Every row belongs to one group in each of 4 separate groupings. Each group adds its own fixed numbers to the row, and there is some noise. The rows also spread widely along 10 directions, which tell nothing about the answers.
(in the rows, 128 means zero)
Some rows, each with its group in each grouping after it:
[ 88 129 105 130  90 139 190 147 152 136 165 107 114 174 138 112 161 142
 153 112 206 157 149 112 148 127] | (2) Z702 (1) V
[144 127  83 142 117 140 156 105 138 149 156 100  81 151 106 157  95 201
 102 150 189 126 135 119 151  87] | (1) Z389 (1) L
[136 139  97 110  96 114 119 127 111 148 122 122 141 124 113 129  75 155
 137 114 129 149 163 154 108  85] | (1) Z389 (3) L
[132 113 143 125  93 169 155 137 142 130 171 136 116 115 120 153 111 137
 121 132 136 116 175 103 102  80] | (0) Z62 (3) V
[145 188 114 108 169 163  87 113 132 161 124 153 126 116 138 151 102 164
 142 121 213 107 182 133 160  80] | (2) Z702 (2) F
[103 169 135  84 206 127  64 119 102 139 107 150 155  90 153 152 119 129
 194  90 153 144 148 161 170 173] | (0) Z62 (0) F
[130 152 174 117 222 153 106 101 100 136 111  88 152  90 181 187 167 112
 153 160 162 132 122 113 188 131] | (1) Z702 (2) L
[135 101 122 107  45 137  93 130 148 136 142 152 132 129  97  72 102 140
 138  88 101 166 173 132  86 116] | (2) Z702 (0) V
[164 149 125 129 133 142  96  69 112 149 137 136 113 122 137 123 102 188
  97 124 171 107 158 107 153 113] | (1) Z62 (2) F
[146 160  89 150  98 126 172 116 150 144 101  90 144 179 139 137 137 162
 106 147 154 177 141 131 132  49] | (1) Z389 (1) V
[138 114 137 114 135 156 109 123 138 137 137 119 118 105 121 155 125 158
 139 131 141 155 143 138 151  94] | (2) Z702 (1) F
[143 158 137 144 169 132 105 128 113 124 156 135 132 122 125 133 134  92
 168 173 141 133 119  94  96 166] | (2) Z62 (3) F
[105 124 133 110 127  84 106 134  75 124 164 104 108 110 104 103 104 159
 200 120 182 153 103 120 146 201] | (2) Z62 (3) F
[150 172 151 124 105 145  87 116 137 135  99 119 159 130 127  91 158 130
 156 144 151 177 129 100 113 101] | (2) Z62 (2) V
[116 128 149  99  97 129 110 137 104 136 139 128 161 105 129 103 115 111
 166 100 115 150 158 128  97 145] | (1) Z62 (2) V
[128 235  52 142 215  99 107 118 105 162 143 148 113 159 117 150  84 135
 182 167 217  88 131 126 109 169] | (1) Z62 (3) V
[114 158 118 128  96 135 145 129 123 139 155 122 117 152 129  96 131 163
 149 115 226 141 152 101 144 122] | (2) Z62 (2) F
[120 123 115 119 138 122 126 134 113 136 154 136 140 112 130 135 101 111
 147 121 109 126 158 145 103 153] | (2) Z62 (2) V
[147 162 104 157 195 118 104  94 127 131 128  99  97 149 113 145 151 163
 153 187 178 159  70 112 163 170] | (2) Z62 (1) F
[130 199  61 108 144 117  94 110 130 165  82 150 158 146 138 124  91 161
 133 105 158 148 179 186 133  82] | (2) Z62 (2) L
[122 137 144 100 104 127  75 119 132 133 113 126 152 118 114  87 152 136
 180 106 125 192 118 123 131 148] | (2) Z62 (3) V
[152 159 131  99 126 152  35  86 142 151 106 159 138 119 115  91 121 146
 153 103 129 153 150 119 120 135] | (1) Z702 (0) V
[119 111 142 115 184 138 124 116 121 124 105 102 144 106 160 177 149 129
 133 125 108 167 140 161 178 125] | (0) Z702 (2) F
[127 129 146 103 145 175  74  80 138 149 154 160 114 104 139 123 134 155
 133  95 162 114 154  97 161 163] | (1) Z62 (0) L
[137 165  80 134 129 123 148 110 139 152 115 132 152 157 158 144 111 158
 104 123 154 132 181 149 138  66] | (2) Z62 (3) V
[166 133 144 146 140 171  65  49 144 137 164 171  95 137 129  81 153 125
 114 138 133 108 135  51 118 202] | (1) Z702 (2) V
[103 148 129 110 155  94 114 114  85 135 145 113 131 124 157 117 132 145
 183 110 194 133 136 121 180 185] | (2) Z702 (3) V
[156 178 109 116 122 148  52  95 165 152  68 164 180 147 131  91 139 119
 138 110  92 190 154 137 102 104] | (1) Z389 (0) V
[ 80  94 111 123  87 142 148 117 143 132 182 146 109 157 129  69 155 122
 140  82 148 154 149 109 134 212] | (2) Z62 (2) L

New rows. What belongs after each?
[120 121 135 118 137 162  90 128 150 132 165 124  85 122  70 119 139 147
 184 140 160 169  86 101 121 180] | (1) Z62 (1) F
[167 145 123 144 217 120 103  85  87 136 127 132 146  98 160 181  96 108
 109 165  86  98 147 137 119 151] | (1) Z62 (2) F
[104 169 127 111 172 140 129 144 118 141 121 117 156 122 149 151 136 113
 170 122 169 149 144 139 142 130] | (1) Z62 (2) F
[ 96 168  88 123 175  82 123 133 103 137 124 109 140 145 130 120 128 125
 189 133 166 161 113 155 139 197] | (2) Z62 (2) V
[125 148 113 123 131 117 109 107 115 135 101 132 166 146 150  94 139 108
 142 105 109 176 154 146 123 149] | (1) Z702 (2) F
[116 152 120 143  96 117 162 133 113 132 165 120 136 159 134  96 135 112
 156 132 170 135 147  88  92 151] | (1) Z62 (3) V
[118 165 128  96 150 166  67 152 146 145 122 149 142 110  89 120 123 106
 196 123 135 172 130 136  89 140] | (1) Z62 (2) F
[166 129 141 102 128 150  74 121 118 148 144 151 130  73 116 157  73 143
 139 133 106 107 177 139 102  86] | (2) Z702 (1) V
[112 154  60 106 152 109 104 140 128 155 126 149 136 131  96 141  74 131
 171 112 108 149 146 188  85 149] | (1) Z62 (1) V
[113 107  94 138  36 122 145 107 133 135 184 144  99 175  97  37 117 150
 126  88 147 145 151  94  86 191] | (1) Z62 (2) V
[113 150 113 109 140 104 130 125 101 142 111 104 158 126 147 132 115 140
 153 111 142 154 146 156 141 131] | (1) Z62 (2) V
[131 120 142 115  41 158 148 163 139 136 136  97 141 126  97 112 113 136
 143 128 146 178 156 116  84  44] | (1) Z389 (2) L
[117 138 146  91 127 103  92 138  71 135 158 139 150  83 127 118  79 110
 195 104 129 119 155 123 102 176] | (1) Z389 (3) V
[131 147 138 115 163 175  97 108 145 146 118 125 139 112 134 151 148 129
 137 138 136 148 136 123 139 114] | (1) Z62 (2) L
[108 155  84 128 181 101 151 116  95 147 153 114 116 146 152 152 101 143
 148 129 191 101 151 139 153 172] | (1) Z702 (2) V
[122 139 179 106  99 114 107 113  80 121 141  98 123 105 136 100 141 158
 189 116 198 147 128  84 161 147] | (0) Z702 (3) V
[134 165 110 141 159 136 111 103 127 137 118 133 141 157 143 104 152 112
 144 138 150 156 136 112 127 158] | (1) Z702 (2) F
[ 98 119 152  87 130 178 107 151 159 140 132 106 131 107 113 146 149 139
 178 108 161 182 128 129 154 108] | (1) Z389 (0) L
[151 132 135 143 174 131 107 116 113 122 136 116 138 110 133 149 130 105
 138 170 104 143 120 123 113 150] | (2) Z62 (2) F
[133 127 171 102  95 159  86  99 141 136 103 140 184 110 169  95 170 118
 126  86 101 180 168 122 143 102] | (2) Z62 (0) L
[137 150 122 120 140 144  54 116 147 135 117 153 136 125 101 100 144  97
 174 142 105 176 122 121  97 155] | (2) Z702 (3) L
[134 137 110 129 171 121  93  64 126 136 118 167 149 136 174 124 138 118
 113 101  86 134 161 133 154 181] | (0) Z389 (3) V
[149 150 123 135 119 111 138  89 107 140 115 105 152 138 162 129 131 157
 113 131 137 144 144 122 142 107] | (1) Z62 (1) V
[141 135 104 124 144 117  91  91 135 141  98  99 127 137 106 123 130 175
 133 138 118 182 100 147 144 141] | (1) Z62 (2) V
[127 138  90 125 144  80 105  83  98 138 121 136 146 138 142 104 110 134
 138 107  95 148 136 148 125 190] | (1) Z62 (3) V
[146 127 121 141 117 124 139 107 118 125 134  99 101 140 127 135 117 180
 118 139 180 143 144 115 156 100] | (0) Z702 (0) F
[151 193 112 147 188 111 102 104 111 137 104 105 142 146 139 141 144 114
 168 181 155 152 103 115 122 149] | (1) Z702 (1) V
[146 127 152 120 126 115 116 143  96 124 127 103 162  98 139 138 113  98
 156 152 100 148 148 137  96 114] | (2) Z702 (2) V
[133 142  93 166 118 179 116 101 179 136 177 163  88 180  84  79 155  97
 130 163 136 140 118  67  62 190] | (1) Z62 (2) L
[147 141 101 127 122 135 114  89 122 150 150 142 106 133 121 128  89 186
 111 113 165 115 159 117 139 116] | (1) Z62 (3) F
[132  89 129 151 134 131 141  99 118 115 188 138  93 129 130 127 120 130
 112 132 118 114 143  97 120 190] | (0) Z62 (0) F
[103 140  62 136 179 147 106 110 182 144 142 157  96 176 106 120 149 138
 150 125 150 175 110 135 152 189] | (2) Z389 (3) F
[130 138 120 136 161 115 137  74 100 132 138 100 103 133 157 148 130 187
 115 133 199 118 135 112 198 146] | (0) Z62 (0) L
[160 117 148 116 153 161  91 109 127 138 134 148 146  83 149 165 113 124
 116 130  92 126 173 140 130  93] | (2) Z702 (1) F
[128 151 122 116 111 132 106 123 135 139 112 136 160 131 138 107 139 136
 148 106 131 179 151 142 129 109] | (2) Z62 (1) F
[139 201 161 106 140 100  91 141  65 136 113 118 179  93 153 123 110 122
 197 132 187 137 150 117 128 106] | (2) Z62 (3) F
[167 157 116 163 113  70 115  90  77 126 144 112 129 149 133  78 110 126
 137 168 145 131 123  87 101 179] | (2) Z389 (2) V
[102 122 145  95 131 128 120 144 113 129 125 122 156  99 143 142 134 111
 177  99 116 164 157 154 134 137] | (0) Z702 (1) V
[154 113  99 170 126  94 118  65 105 119 152 148 127 167 142  73 131 100
 105 135  72 141 136 100  93 217] | (1) Z702 (3) F
[152 125  85 122  94 129  89  97 144 143 126 158 109 131  83 109  85 168
 117 114  88 150 150 151  88 117] | (0) Z62 (1) V
[190 172 126 140 103 128  62  68 123 144 100 155 156 140 131  82 118 132
 118 142 103 147 149  92  89 110] | (1) Z389 (3) V
[ 97 108 147 103 128 148 116 152 115 131 173  96  96  97  80 129 121 133
 196 137 170 150 101 110 121 176] | (1) Z62 (2) L
[141 166 122 147 147 139 134  83 138 139 117 108 129 160 168 131 172 175
 117 141 202 155 127 104 192 110] | (2) Z62 (1) F
[114 139 124  98 156 154  84 111 131 147 127 152 144 109 139 136 127 117
 156  99 125 141 160 143 138 141] | (1) Z702 (3) L
[122 120 152  82  94 165  84 111 123 150 149 143 124  85 112 117 109 165
 154  84 148 136 158 122 136 120] | (1) Z62 (1) L
[160 131 136 137 141 143 101  95 113 135 155 123 101 119 115 128 109 153
 128 153 155 126 126  91 130 147] | (1) Z389 (2) F
[110 171  89 124 161 154 149 129 163 146  93 119 141 158 147 169 151 163
 130 120 175 177 151 165 174  64] | (0) Z62 (1) F
[144 135 126 103  60 114  94 109  99 145 151 138 123 117 107  84  75 174
 147  95 155 130 165 108 110 119] | (1) Z389 (3) V
[105 156  58 140 128 142 169 163 170 142 138 148 131 175 114 150 118 102
 148 133 128 159 163 157  80 105] | (0) Z389 (1) V
[124 104 151 129 125 153 142 126 136 129 170 114 119 114 136 150 142 133
 134 139 137 133 139 101 136 127] | (2) Z62 (3) V
[101 110 135 136 139 172 156 137 151 125 191 135 107 138 134 129 158 110
 141 131 161 135 141  92 132 172] | (2) Z62 (2) F
[127 160  72 146 110  76 147  80 110 141 126 123 135 182 158  84 132 170
 118 110 170 149 144 132 156 159] | (2) Z62 (1) V
[ 99  97 145 133 133 112 159 125  78 119 199 118 118 120 148 108 126 100
 157 117 143 115 136  97 121 234] | (1) Z62 (2) F
[156 192 151 122 180 171  54  98 125 148 132 131 111 103 105 137 130 140
 172 177 198 118 106  78 125 138] | (1) Z62 (2) L
[129 141 129 130 107 130  94 111 116 128 181 154  84 134  92  79 121 131
 183 132 175 125 129  75  96 206] | (0) Z702 (1) V
[107 118 128 117 169 124 131 119 112 132 147 121 133 118 160 150 138 132
 153 114 149 150 135 136 181 171] | (2) Z389 (1) F
[140  84 167 124 146 135  89  48 112 117 127 123 115 112 163 107 169 157
 106 103 107 158 128 106 200 194] | (0) Z702 (2) F
[134  96 146 104  81 152 108 115 132 137 144 146 153 101 130 115 118 126
 126  89  64 152 169 133  98 122] | (1) Z62 (1) V
[136 180 115 110 142 147  77 102 145 147 100 156 144 127 127 126 133 147
 154 116 140 156 150 138 128 114] | (0) Z62 (1) V
[115 130 164 127 142 140 137 118 105 127 170 132 138 120 177 124 158 107
 157 119 173 131 146  86 162 175] | (2) Z389 (1) F
[161 156 140 153 196 102 109  93  70 118 126 118 145 105 157 160 113 107
 131 176 114 111 131 118 121 164] | (0) Z62 (2) F
[124 128 100 136 149 164 114 153 176 134 152 161 135 138 102 140 134  67
 158 151  74 155 148 134  59 137] | (2) Z702 (3) V
[159 162 136 113 121 124  68 109 109 143 103 129 158 112 119 109 107 129
 156 133 115 157 138 122  98 120] | (1) Z389 (2) V
